The same things were measured in two ways. Each way mixes the same 13 hidden numbers, adds some noise and spreads widely along 6 directions of its own, which tell nothing about the thing.
In the rows, zero is written as 128.
Some things both ways: the first way, then the second way.
[ 98 176 123 117 138 111  99 154 125  80 118 132 146 119 159 126 162  81
 165 105 109  60  99 156 124 144 117 155 130]
[126 108 156 117 133  88  99 125 137 179 132 142 116  60 163 132 172 139
 121 164 136 127 120 133 136]

[116 136 125 150 112 163 192 142 101 107 109 125 114 139 122 141 100 108
 108 154 163 107  97 131 130 133  96 189  91]
[142 119 148 124  94 125  60 108 114 135  88 112 166 106 146 114 109 137
 126 133 148 152 143 136 121]

[ 82 139 111 158 155  84 128 148 155  99 126 134 109 164 136  99 121 118
 177 120  89  64 123 155 132 128 111 171 102]
[137  86 117 138 164 132 148  91 147 145 131 129 108 187 121 131 165 122
 122  89 107 177 122 138 135]

[143  70 121  86 189 125 176 130 129 194 115 166 136 141  81 157 211 194
 130 126 123 125 125 138 152 121 138 105 162]
[173 149 146 123 135 157 126 113 162  63  66 120 118 156  84 179 157 123
 172 146 143 157 119 131 101]

[105 142 110 126 156  90 175  95 152 147 138 181 115 171  86 157 159 174
 133 133 102  97 119 135 121 141  95 144 111]
[128  93 126 150 139 136 100  95 148 111 113 115 133 178 119 127 117 132
 141  92 126 179  97 121 103]

[ 60 124 115 127 123  72 132 165 126 188 139 203 104  65 173 100 194 221
 115  43  78  72 122 138 222 100 100 128 176]
[114 121 123 101 144  80 100 129 146 144 108 150 177  95 179  86 143 138
 129  87 134 115 143 115 134]

[130 117 140 137 121 163 105 178 137 116 129 117 132  76  73  89 150 120
 131 118 146 157 131 163 108 103 162 112 138]
[126 114 150 133 117  93  72 131 112 179 112 137 128  76 155 114 192 175
 130 163 128 128 132 127 133]

[113 110 109 118 113  70 176 156 119 127  89 173 142 106 171  96 158 132
 112  87 107  66  65  99 189 155  98 169 153]
[134 118 118 143 160 111 150 103 102 156 167 141 142 130 146 142 199 154
 120 116 115 119 142 104 144]

[ 96 155 128 133 123 105 109 126 153  92 147 155 108 118 155  98 128 150
 171 117  91  98 139 140 150  82 131 143 120]
[ 95 111 142 110 106 108 102 101 160 133 116 132 141 101 119 134 138 114
 121 157 127 130 139 145 139]

[125 104 122 131 114 121 106 158  92  99 138 118 144 135 118 134 137 138
 124 118 123 122 124 126 118 118 145 133 135]
[115 168 104 128 132  96 127 127 114 130 102 157 164 132 146  74 109 115
 107  73 124 123 168 158 129]

[130  86 128 148  97 148 146 157  73 104 120 100 138 115  87 104 109  98
  86 119 120 138 100 136 106 149 119 169 118]
[115 138 134 130 155 118 112 114 124 137  82 152 176 182 137 100 187 129
 145  71 120 151 158 141 100]

[146 122 131  91 147 113 149 122 109 114 123 163 161  89 105  98 145 109
 131 119 112 130 126 134 135 144 135 156 118]
[117 103 132 103 179  62  73  93 153 187 172 143 133 152 190  82 145 151
 129  79 126 134 122 120 141]

[125 101 130 146  92 130 146 159 108 138 121 152 118  56 128  77 112 143
  83 125 117 192 131 127 111  78 101 122 133]
[ 64 183 144 124 155 115 135 139 107 135 106 116 174 187  82  76 108 119
  81 114 137 117 188 161 128]

[182  76 131 123  94 149 214 110  80 159 104 146 133 123  84 186 166 139
  46 159 153 227 107 106 106  98 120 101 151]
[ 88 174 130 136 117 129 118 135  94 113  82 105 155 152  90  83  88 134
  83 129 124 132 181 168 137]

[114  96 129 155 117 144 157 159  94 140 127 102 102  90 115 113 140 107
  82 140 139 174 145 144 122  94 111 144 127]
[155 103 143 117  84 118 148 141 113 133 110 104 126  56 128 142 114 132
 122 120  98 112 129 146 139]

[132 138 115 130 104 110 172 132  74 124 112 168 147 149 148 180 129 138
  85 143 103 117  72 106 128 151  81 177 133]
[ 66 134  88 134 183  90 185 119 121 129 154 167 130 130 145 140 186  93
 116  88 108  83 151 129 180]

[108 124 119 110 162  66 163 112 128 162 118 184 100 123 116 145 163 182
 112 117  71  98 129 133 161 103  71 114 159]
[100 121 121 127 122  87 113 117  99 182 172 139 117 116 138  97 108 117
  87  98 110 119 120 151 148]

[131  99 132 119 130 160 161 134 116 133 121 139 151 136 115 119 143 154
 127 153 134 118  98 102 121 122 117 142 119]
[157  95 128 114 138 117 147  86 170  83 103 133 167 103 167 192 192  99
 150  90 142 136 116  94 121]

[143 148 140 120 123 146 132 133 112  68 122 127 168 127 105 113 117  75
 148 150 130 121 108 132  89 142 140 158  98]
[102 104 120 124 178  87 157 101 129 152 157 145 132 119 159 162 204 104
 122  96 105  98 146 121 166]

[119 189 112 144 149  72 218 123 109  91  94 131  86 174 113 230 111 120
  84 187 150 100 135 118 174 129  66 166 130]
[141 143 128 125  90  78  87 127  89 152 135 127 103  72 140 121 110 124
  90 122 127 105 118 148 137]

[ 94 178 109 124 123  57 113 170 122  42 133 114 138 113 141 107 124 104
 130 110 128  77 143 123 145 151 130 164 132]
[124 142 108 173  97 116 173 143  85 140 172 111 100 123  98 113 104 160
 118 100 122 100 115 126 125]

[165  87 144  47 145 148 151 115 137 145 110 160 163 101 110 102 252 138
 151  89 102 110  78 139 149 133 184 108 190]
[111 104 129 139 122 123 116 116 117 111  92 129 136 130 106 144 134 119
 128 154 153 136 149 141 113]

[114 119 120 204  73 137 171 186 113  96 117  91  95  52 132  60  57  93
  62 172 145 233 153 119 141  92 110 196 101]
[119  96 147 110 146  92 130 108 170 147 135 112 121 140 132 126 202 175
 137 131 117 125 127 106 134]

[ 76 180 125 165 139 102 156 142 134 119 137 144  97 124  90 140 104 169
 107 135  94 112 151 151 134 112  74 133 116]
[101  90 115 149 123 131 181 111 138  94 118  97 113 163 124 152 171 125
 134  48 108 143  67 105 134]

[ 97  93 116 157 118 123 148 169  99 167 135 162  76 104 113 112  82 182
  84 140 145 127 140 133 117  75  66 148 110]
[132 146 103 125 144 124 123 145 119 137 122 114 166 164 118  82 122 122
 110  28 126 129 114  96 143]

[163  78 131 109 123  77 168 144  98 102 125 146 154 128 121  94 144 101
 116 132 124 146 131 107 133 126 168 162 136]
[118 167 124 148 178 152 165 114 129 112 125 136 151 196  75 137 148 110
 136 118 119 135 172 139 129]

[139 127 126 134 118  94 187 146 116 101 121 142 114 118  82 117 103 133
  89 141 140 164 149 133 108 112 123 134 123]
[ 92 135 128 128 137 116 117 123  50 159 138 158 161 111 134 119 110 119
 104 140 133 117 158 155 140]

[104 103 120 177 124 155 110 210 118 115 125  91 131  89 128  70 110  99
 128 139 136 161 133 152 111 117 134 174 108]
[184 122 148 130 117 118 112 112 149  99  83 115 134  88 157 145 117 141
 138 115 131 166 114 133  95]

[118  97 124 123 153 154 151 160 112 143 120 148 135 100 116  76 102 145
 138 132 122 127 123 150 107 123 103 165  94]
[120 101 126 125 146 128 136 105 121 182 182 116  97 160 129 112 133 159
 138 119 122 135 119 126 170]

[149  97 127 112 133 157 134 134  99 147 114 156 132 147 129 166 157 134
 134 141 124 121  85 146 110 107 121 141 137]
[116 133 101 120 145 112 149 128 124 106 106 141 119 102 123 153 145  94
 109 106 105 110 134 140 173]

Other things, the second way, with their names:
K759: [117 137 122 118 171 108 128 125 125 136 100 166 167 148 133 113 195 132
 125 121 154 130 158 117 121]
K95: [129 117 152 151  96 171 141  94 112 135 142 111 156 123 121 151 144 159
 146 155 141 163 120 116 118]
K980: [118 110 123 155 131 143 142 120 113 183 157 123 130 170 102  95 158 157
 139 112 106 141 148 129 139]
K221: [ 99 134 107 149 137 120 156 110 101 135 171 112 108 139 109 141 132 133
 104 139 133 101 145 126 174]
K847: [ 98 145 154 155  96 137 150 123 100 149 128 127 142 108  83 154 139  92
 123 141  93 112 165 176 130]
K657: [139 152 130 127  93 119 155 123 120 103 148 108 155  63 132 156 102 125
 129 114 100  77 143 127 158]
K779: [131 150 124 171  52 142 116 111  88 116 129 121 145  88 119 119  84 163
 130 135 108 142 126 148 108]
K368: [139 130 129 145 137 162 171 157 150 107  91  96 108 166  79 126 164 143
 153  76 109 153  77 106 126]
K394: [142 159 140 128 159 146 151 131 146  57  52 137 176  74 154 184 168 101
 141 121 144 146 122 114 121]
K501: [148 111 140 135 117 144  84 108 155 143 100  93 141 176 120  82 116 160
 116  94 157 199  90 105 102]
K805: [136 147 146 141 148 142 175 131 151  89 116  92 141 171  89 138 138 146
 148 101 134 127 130 111 107]
K967: [104 158 139 153 116 156 128 140 102 176 145 140 138 111  92 119 171 142
 139 155 113 126 131 126 146]
K327: [117 148 146 103 128 120  87  85 137 124  72 157 183 117 144 117 110  90
  85 158 172 171 176 173 114]
K863: [130 137 113 152  84 156 132 126 129 115 113  89  68 149  80 108  80 146
 115 131 161 163  76 129 139]
K30: [118 107 143 112 144 114 151 126 161 159 158 127 103  97 128 158 185 121
 150 125 118 103  97 110 174]
K401: [125  97 154 124 126  94  99 109 113 180 126 157 168  71 171 143 210 121
 124 131 115 124 147 130 128]
K910: [149 183 173 122 140 112  79 139 121 152 103 138 170 109 113 117 158 132
 126 147 169 118 140 119  96]
K143: [113  97 116 121 143 101  71  96  91 195 141 156 132 101 179  93 101 122
  90 146 155 154 149 153 168]
K233: [117 118 142 149 102 100  93 113 132 158 135  97 108 140 100 104 125 156
 109 136 118 132 133 140 127]
K680: [120  89 120  99 166 135 139 122 177 128 106 149 135 158 120 135 194 125
 166 111 146 152  97  93 141]
K643: [ 97 105 130 118 116 126 168 130 107 148 174 117  87 121  86 142 113 147
 138 168 141  99 106 130 150]
K28: [104  93 132 144 105 141 147 108 103 170 142 108 115 138 136 112 182 193
 130 145 121 155 125 126 156]
K664: [110 102 140 122 156  98 152  96 162 195 186 116  78 150 135 119 218 179
 121 138  97 130 124 118 171]
K86: [115 155 114 156 107 116  80 127  77 160 119 137 148  93 153  86  86 119
  82 104 140 141 139 147 148]
K191: [132 144 145 129 113  94 102  91 116 158 160 143 168  62 177 144 163 132
 120 142 112 102 171 135 153]
K662: [119 130 136 118 133 102 102 122  97 156 129 156 155  95 121 131 107  98
  90 152 143 118 160 148 119]
K590: [114 175 154 161 120 160 133  91 119 161 158 148  98 136  87 151 170 141
 144 206 107 151 147 175 132]
K541: [169  94 146 117  63 137 157  95 136 116 161  83 118  74 122 180 105 140
 136 138 120 120  97 119 143]
K87: [120 100 123 140 108 157 166  93 160  92 120 130 122 118 139 178 174 125
 156 109 112 169  61 106 122]
K77: [ 97 108 117 138 151 134 158 142 137 110  91 114 137 178  70 117 132 103
 112  88 111 140 133 132 125]
K400: [148 115 148 132  86 179 174 113 113  70  85  95 151 129  59 196 126 124
 152 161 123 131 153 145 112]
K198: [104 122 134 117 178 135 112  97 153 155 131 116 157 204 124  78 126 148
 118 127 160 168 160 125 144]

Some of these things the first way, each followed by its name:
[115  86 124 154  96  99 156 176  70 141 124 148  99 107 134 106  99 139
  65 127 110 126 112 121 132 106  82 172 141]  K967
[112 147 112  92 153 146  91 137 135 112 127 154 159 135 104 144 143 146
 160 131 162  61  99 129  58 134  90 103 101]  K910
[124  99 122 144 150 199 172 147 128 177 110 155 121 165  99 146 117 173
 135 173 137 132  83 150  67 112  83 146  95]  K143
[130 126 112 121  90  85 144 160 100  56 109 119 138 129 164 114 137  85
 117 109 135  92  91 111 147 145 143 177 145]  K759
[114  70 128 107 146  94 164 127 127 177 137 169 129 120  88 100 194 188
 112  93 103 109 127 121 146 117 125 105 154]  K980
[130 125 114 125 114 134 108 118  90  79 133 124 153 174 119 151 105 117
 131 144 101 105  89 122  54 143 100 151 102]  K87
[122 106 125 102 121  94 143 106 124 145 131 167 107 120 134 122 199 132
 119  94  85 110 102 142 132 108 118 129 161]  K77
[127 132 120  94 151 126 142 154  97 103 101 131 127 145 169 152 152 120
 143 132 111  70  93 143 143 126 112 164 153]  K863
[111 134 140 128 146 166  89 164 106 107 147 130 130  96 118  88  89 117
 154 152 122 126 149 163  77  93 113 153  91]  K30
[111 148 126 137 134 112 104 152 142  76 120 125 150  96 136  80 119  97
 166 121 106 121 133 138 126 116 131 139 109]  K664
[151 135 114  97 130 135 145 127 111  68 126 115 139 112 108 113 103 108
 118 163 147 172 146 130  64 125 125 148 102]  K643
[104 142 129 135 137 136 138 178 154 122 119 168 129  90 143  72 106 168
 158 134 125 113 125 137 143  96 122 151 115]  K221
[ 75 130 119 147 112  94 176 145 112 157  98 170 102 104 162 112 157 143
  95  87  77  51  63 125 193 139  49 169 151]  K401
[135 135 135 112 142 109 115 122 153  66 137 130 149 175 129 130 153 133
 191 138 119 103 139 123 107  86 174  96 127]  K327
[119 107 124 120 117  92 121 169  64 108 120 121 121  97 149 111 153  70
  99  90 103 102 113 158 134 135 119 176 154]  K368
[117 122 117 129 116  96 135 149 102  84 142 128 105 135 144 111 112 116
 124 126 121 112 140 142 125 114 134 184 119]  K680
